The first 9 rows are patterns. Each new row is the sum of 2 different patterns, raised or lowered, with some noise. Before adding, each is slid sideways (what falls off one end comes back at the other) and multiplied by a number that may be negative. Names go in the order of the patterns.
Known rows, each followed by the names of its patterns:
[  2.2   0.8  -3.3  11.0  -0.6   0.1   0.9  -3.0  14.2 -15.8   5.3  -5.4
 -16.6  -0.1  28.0   2.2   5.3 -20.8   7.1  -8.3   0.0 -11.3  -6.9  -2.8
   5.9   0.6  -1.5  -4.3  -4.0   2.8]
Fer
[  3.0 -12.8  -1.5   3.3  -5.6   2.4  -0.7   0.5   3.0   6.3   1.9   1.8
  -0.8 -10.7  -7.1  -9.1  -0.1  -0.5  -0.3  10.2   6.7  28.0  -3.5  -0.1
   4.1  -2.1  -7.3   9.9  -2.7  16.6]
rira
[ 28.0  -0.9   0.4 -15.5   4.0  -1.2   3.5 -15.5 -22.8  -0.1 -17.4 -28.0
  11.3   4.6  17.3  -4.4   0.8  10.3  -0.9  -1.7   2.2   3.0  23.8   8.0
  -7.9  -2.8  -4.2  -8.0  -5.9  -0.1]
gisu
[  3.6   3.0   3.3   2.2  -4.2 -12.9  -6.2  -3.3  -9.4  26.6  -3.3  -4.7
   1.7 -17.1 -28.0   5.7  -4.9   1.9   6.2  -9.2  11.8  -8.8  10.0  -1.7
  -7.6 -21.1  -5.5  -6.8   6.2 -13.1]
Gal
[  2.9   2.9  20.5   3.5   0.2 -10.6  11.1   4.7   6.2 -12.0 -12.5  18.7
  11.8  -2.4   8.1  -1.0  -1.1  -3.3   1.4   1.3  -1.6 -15.7  14.3   4.3
   0.3   3.8  -5.5  -9.3  -3.0  -3.7]
vis
[ -3.0   2.4   1.1   7.5 -28.0  -6.1  -2.7  -4.2   3.8  -8.4 -11.3 -28.0
   5.9  -3.9   5.7  28.0  -0.7   8.4  -8.7   3.2   9.2   5.0   8.3   4.7
   2.4   8.7 -13.5  11.8  15.9   0.4]
lasi
[ -1.3  -1.6  22.3   8.1   4.0  -1.0   2.1  25.6  -1.6   9.1   0.2   8.2
   4.7  -0.6  -2.9   9.0 -18.3  -7.4   0.4  22.9 -24.7   2.4  -0.1   8.8
  25.8   8.9   9.0   7.3 -12.9  -0.1]
pag
[  1.0  16.7  28.0  -9.8   2.9  -5.0   2.7   7.1  -2.8  -0.5  -3.8 -15.7
   7.6  -1.6  -0.2 -10.8   5.3   5.3  -3.9   2.4  -2.6 -13.8 -28.0   6.2
 -15.2   2.3  -4.4   5.0   1.2  -9.5]
Gan
[  9.2 -12.8   3.5  -2.5   5.2   2.9   4.1 -12.0   1.3  -3.3   3.1  -5.2
 -28.0 -20.0   1.2   4.6  -6.8   2.7  -3.1 -15.3  -0.9  -1.3   6.5   5.8
  -1.3   9.0  17.1 -17.1   3.5  10.7]
kat

New rows, each followed by the names of its patterns:
[-19.2  13.2 -16.9  -1.0 -23.8  -9.4  14.8   6.1  -0.4  -5.4 -11.4   3.7
 -16.4 -17.0  -8.4 -28.5 -14.5  -0.4  11.2 -28.6  -1.7 -37.2  -2.6  12.5
  -7.3  10.7  19.4 -27.5  -8.3 -15.1]
Gal pag
[ 14.1  26.3   8.6 -13.8   5.0  -4.8  20.0  -5.3  14.2   7.2  17.1  21.3
  14.7  22.2   4.8   8.5  14.7   9.6   0.1  13.7   4.1  21.9   0.3  -1.5
   6.6   9.8   6.4  -3.1  20.6   3.6]
Fer rira
[-18.8 -10.5 -19.0 -14.6 -15.1 -10.3 -22.9 -15.4 -18.9  -8.7 -22.0 -19.7
 -20.9 -13.6 -11.1 -18.2 -19.4 -15.0 -16.4 -26.5 -14.9 -13.9 -18.4 -10.6
  -6.9 -13.4 -21.1 -19.3 -18.9 -15.0]
Gal vis
[29.0 18.8 17.0 46.6 17.9 22.8  8.7 35.1 34.7 31.4 21.6 30.4 23.3 37.0
 25.9 27.8 21.5 30.3 46.9 43.6 35.1 30.6 40.2 25.7 31.1 39.2 21.3 23.5
  1.5 26.1]
rira kat
[ 22.3   2.1   4.5 -13.0   1.2   2.7  18.0   1.7  11.6   9.2   9.8  14.2
   9.1   1.7   3.4  15.6   3.1  28.9   8.0   4.6  22.6 -14.3  -4.9  10.1
  -6.6  11.3  36.3   5.5  22.3 -12.2]
Fer Gal
[ 19.9  13.6  12.2   2.7  10.1   8.1  12.9   4.4 -15.4  -6.3  10.8  14.1
   9.4  15.0  11.6  -2.4  10.1   9.5  11.0  12.0  -3.0  19.1  25.2  -5.4
  14.0  21.6  13.8   0.7   6.3   7.6]
rira kat
[ 33.5  24.1   5.6   5.5  31.3  14.4  23.1  10.6  25.8  28.0  23.5  25.5
  20.6   7.6 -14.2  19.5  -1.3  22.9  16.3  25.0  31.9  18.9  48.4  32.9
  45.3  16.4  21.4  10.1  32.3  25.1]
rira Gan
[ -2.0   2.6 -12.3 -26.2  -6.5 -14.6  -0.5  -9.2 -13.5 -11.9 -21.3  -3.0
  -6.8 -14.0   7.1 -19.8 -25.2  -9.0  -5.9  -6.7  -5.8  -2.4  19.8  -0.1
 -10.0   3.2  -7.5   4.0  -2.7  11.2]
vis lasi
[ -6.5  -4.9 -21.9 -12.2 -18.5 -26.5  -0.5  -7.2 -15.2  -6.9  -8.8 -12.0
 -14.8 -13.7 -22.8 -21.0 -30.9  -6.3 -12.4 -14.0  -3.4 -11.7   4.2 -18.8
 -16.2  -9.5 -14.5  -7.8  -3.5 -15.5]
rira vis
[  0.4   6.4   0.2  -1.8 -15.0  17.0  -6.9   6.6  16.5   0.4 -27.1   0.3
  -4.4  21.5  -7.1   4.2  -2.6   7.9   7.0   2.8  -5.7   3.2   4.0  14.5
   3.0  -2.7  -0.6  -1.7   1.0  -6.6]
Fer rira
[ -8.2 -37.4  -1.6  15.6  -0.7  -3.8 -24.5   3.5  -7.6  -9.2   0.0  -4.1
  -5.5 -14.0  16.2  -6.4  -6.6 -12.8 -18.9  -7.4  -9.2 -10.9  16.6  -3.2
  -1.8  -1.3 -21.2   4.0 -19.8   3.2]
Fer pag
[ 12.8  24.7  14.3  24.8  10.6  18.4  28.3  49.4  31.8  23.8  11.6  33.2
  15.2  16.9  22.6  17.1  23.3  26.0  21.3  22.1  22.3 -11.5  28.1  21.6
  11.5  28.7  48.0  12.0  24.1  14.8]
Gal kat
[ -5.3   5.1  -8.4   5.1  17.0 -28.9 -22.0 -34.2 -24.3 -25.9 -54.9 -14.2
 -16.3 -24.1 -19.2 -34.2 -34.7  -8.1 -32.0 -16.9   0.9 -11.2 -22.2 -39.9
 -20.7 -17.4  -4.0 -24.5 -23.0 -23.9]
rira gisu
[-25.8 -47.2  10.0  -4.1   8.0 -21.2  -0.9   7.0 -11.1  -6.1  -7.7 -17.2
 -12.0   7.1 -28.7  -6.7 -15.5  -8.9 -11.0 -15.8  18.9   7.3  19.9 -30.1
   0.0 -12.4  -1.0 -13.4 -29.3  -7.0]
gisu Gan
[ -8.3  -4.2  -6.0   0.8 -10.5 -22.4  -5.5   4.5  -4.2  -5.6  -6.0  14.3
   1.3  -2.2  -1.6  -8.5   2.1   3.7  15.9  -2.7   2.3  -2.5 -22.8  -2.5
  -8.6  -2.4  -9.3 -22.8  -4.6  -8.8]
rira lasi
[ 12.4   7.7  11.6 -12.4  13.2  16.6   5.1   2.2   3.3   1.8   8.8 -21.4
  -8.4   0.7  -1.3   5.6  -3.2 -14.3 -14.4   4.7   1.4  16.3  27.7 -12.1
   9.4  -7.7  16.3   6.6  11.7  10.2]
Fer lasi
[ -3.8  11.6  13.4  10.7  -4.6   8.6   6.0  12.1  19.0  18.0  10.0   9.1
   7.5  10.5  -4.3 -13.4 -28.7  12.3  11.5   0.0  12.2  13.1  -9.8   9.8
  -9.0   9.5  22.9   9.3  10.4  24.2]
rira kat
[ 34.8  34.5   0.4  18.0  29.7  10.5  12.2  25.6  13.8  19.2 -15.3   2.7
   9.7   1.8   2.7  18.0   0.1 -18.9   9.9  18.2  14.2  36.1   7.9  15.8
   2.1  23.4  18.6  19.2  16.7  19.7]
lasi kat
[-10.6  -3.9 -35.9   8.7  -7.9   1.0  -0.7  -0.1 -26.1  -3.0 -23.5  -1.5
   1.9   2.2  -3.2   4.8  -3.1  -4.2 -11.1  -9.0 -10.0 -10.2  13.5  -3.0
   5.6   6.0  -5.3 -20.2   2.2  -4.7]
rira Gal
[32.7 24.3 20.4 26.8 13.9 24.9 26.1 19.9 40.3  8.9 26.1 24.0 34.3 37.8
 27.1  2.2 49.0 29.2 44.1 26.7 31.2 34.3 44.7 55.6 25.5 27.0 23.6  7.0
 31.8 24.1]
Fer lasi
[ -7.5   5.4 -15.4 -32.3  -9.8 -16.5   1.8  -6.3  12.6 -15.6   4.9 -10.0
  -7.3 -18.9 -12.5  -4.5  -9.6 -20.8 -32.7  -6.4 -14.5  -6.9 -19.8 -16.1
  -9.9 -11.7  -7.6  -9.7  -7.9 -13.8]
Fer Gan
[  1.3   2.0 -10.4   7.8   5.0  -5.6  21.0   4.3   6.8   5.2  16.1   5.8
   8.2   7.2   3.8   8.0   3.0  -1.0   6.5  13.3   6.2  10.5   6.9   7.2
   4.5  -7.5  -2.3   1.5  -0.2   4.9]
Gal lasi
[-23.2 -15.7 -19.5 -18.7  -6.1  -2.8 -29.0 -15.3 -20.1 -11.5 -10.5 -18.5
 -13.1 -10.3 -33.1 -10.6 -13.0 -12.5 -28.6 -11.9 -14.5 -16.7 -13.9 -15.1
 -29.3 -30.5 -14.7 -23.5 -17.9 -31.9]
Gan kat
[ 16.3  -0.7  11.3  20.5  24.1  13.5  14.3   6.7  17.7   2.9   5.7   4.3
   6.8  16.3  29.8  10.7  16.2  16.0 -15.3   8.4  11.9  10.2  23.4  27.1
  -7.6  15.4   5.1   3.9  15.7  -4.9]
Gal Gan
[  1.1  13.2  27.0  14.8  18.1  -0.9  -6.6  13.3 -10.1  10.7   2.1   2.5
   8.5  13.6   1.5   7.3 -10.7   0.8   8.2  -4.6  -9.2  -7.1  12.5   9.4
   7.2   0.7   6.4 -24.0  11.0   3.8]
Gal kat
[ -0.1  -3.3   1.7  21.9   5.7   8.3   6.5 -19.9   1.9   2.3   6.6   0.1
 -14.7  10.4  -3.1   7.6  -1.5  -3.2  -3.3  11.1  -7.6  25.3  11.9   8.9
 -14.0  25.7   4.1  13.3  11.1 -20.5]
pag Gan
[-15.1 -10.9 -28.8  -1.1  -2.8  -4.7 -22.4 -35.5 -13.1 -46.2 -41.3   1.3
   3.8  -3.5 -18.9 -14.7  10.1  -0.3 -28.4 -18.1  -4.8   5.7  -1.5 -16.8
  -9.5 -15.9 -19.6 -14.5   3.4   4.3]
gisu vis
[ 15.4  -6.1  -0.2 -18.8  -9.6   8.9  -1.2 -20.3 -23.8   7.9 -16.3 -20.6
   4.0   0.1   9.8   4.0  -1.0   9.6  -4.0   1.3  19.5  15.2  16.1   2.8
  -1.6  -5.3  -2.5   3.0  -4.9  -0.2]
gisu kat
[ 4.0 -7.2 14.3 12.8 36.2  2.1 -4.0  0.3  9.3  4.5  5.2  4.5  2.4 -2.1
 15.3  5.9  7.0 -2.5 -2.0  2.2 -5.0  6.9  2.5 -3.8 -3.8 15.0 20.1  4.0
  1.4 11.7]
rira Gan
[ -7.8  -4.5  10.5  -6.1   3.1   1.5  -3.3  -2.2  -9.7 -19.6  -0.9 -24.7
 -10.2  -8.8   6.7 -28.5  -9.3  -9.2  -1.9   9.2   3.4  -4.9  -7.4 -18.1
  -7.2  -9.3  -9.9   6.8   7.0  -3.0]
lasi pag
[-21.4  -1.0  -5.0  10.1  -4.1  -3.9 -17.0 -11.2  -5.0   3.5  -6.4   6.7
   0.8   7.8  10.9 -11.6  -7.3   2.4   3.2 -13.1  21.8  -3.7  -0.4   2.6
 -10.0 -26.2   5.0  -5.1   3.4   2.0]
Gal kat
[24.0 21.8 36.4 24.7 34.2 23.5 33.0 17.3  3.4 16.3 13.0 24.4 29.7 21.7
 31.6 23.5 30.9 41.1 44.2 12.4 25.1 22.1 22.5 53.6 23.1 23.7 26.3  3.8
 12.3 31.2]
Gal Gan
[ 20.6  30.0   8.2  13.9  12.6  18.6   5.7   6.7  16.4   8.9   0.2 -24.1
  12.5   5.2  11.0   9.0  -0.3   5.3  -3.4  14.6  18.7   5.4  22.9   8.4
  20.2   1.0   6.2  16.2   9.6  15.0]
lasi Gan
[ 11.8   5.2  11.1   0.4  -4.9  18.9  -4.4  10.5  29.3  16.8   7.0  -5.3
   8.7  11.3  22.1   4.7   4.9   5.7  19.8  27.4  21.4  30.5  40.1   2.8
   7.6  -2.1   3.5   3.9 -25.1  14.5]
rira gisu
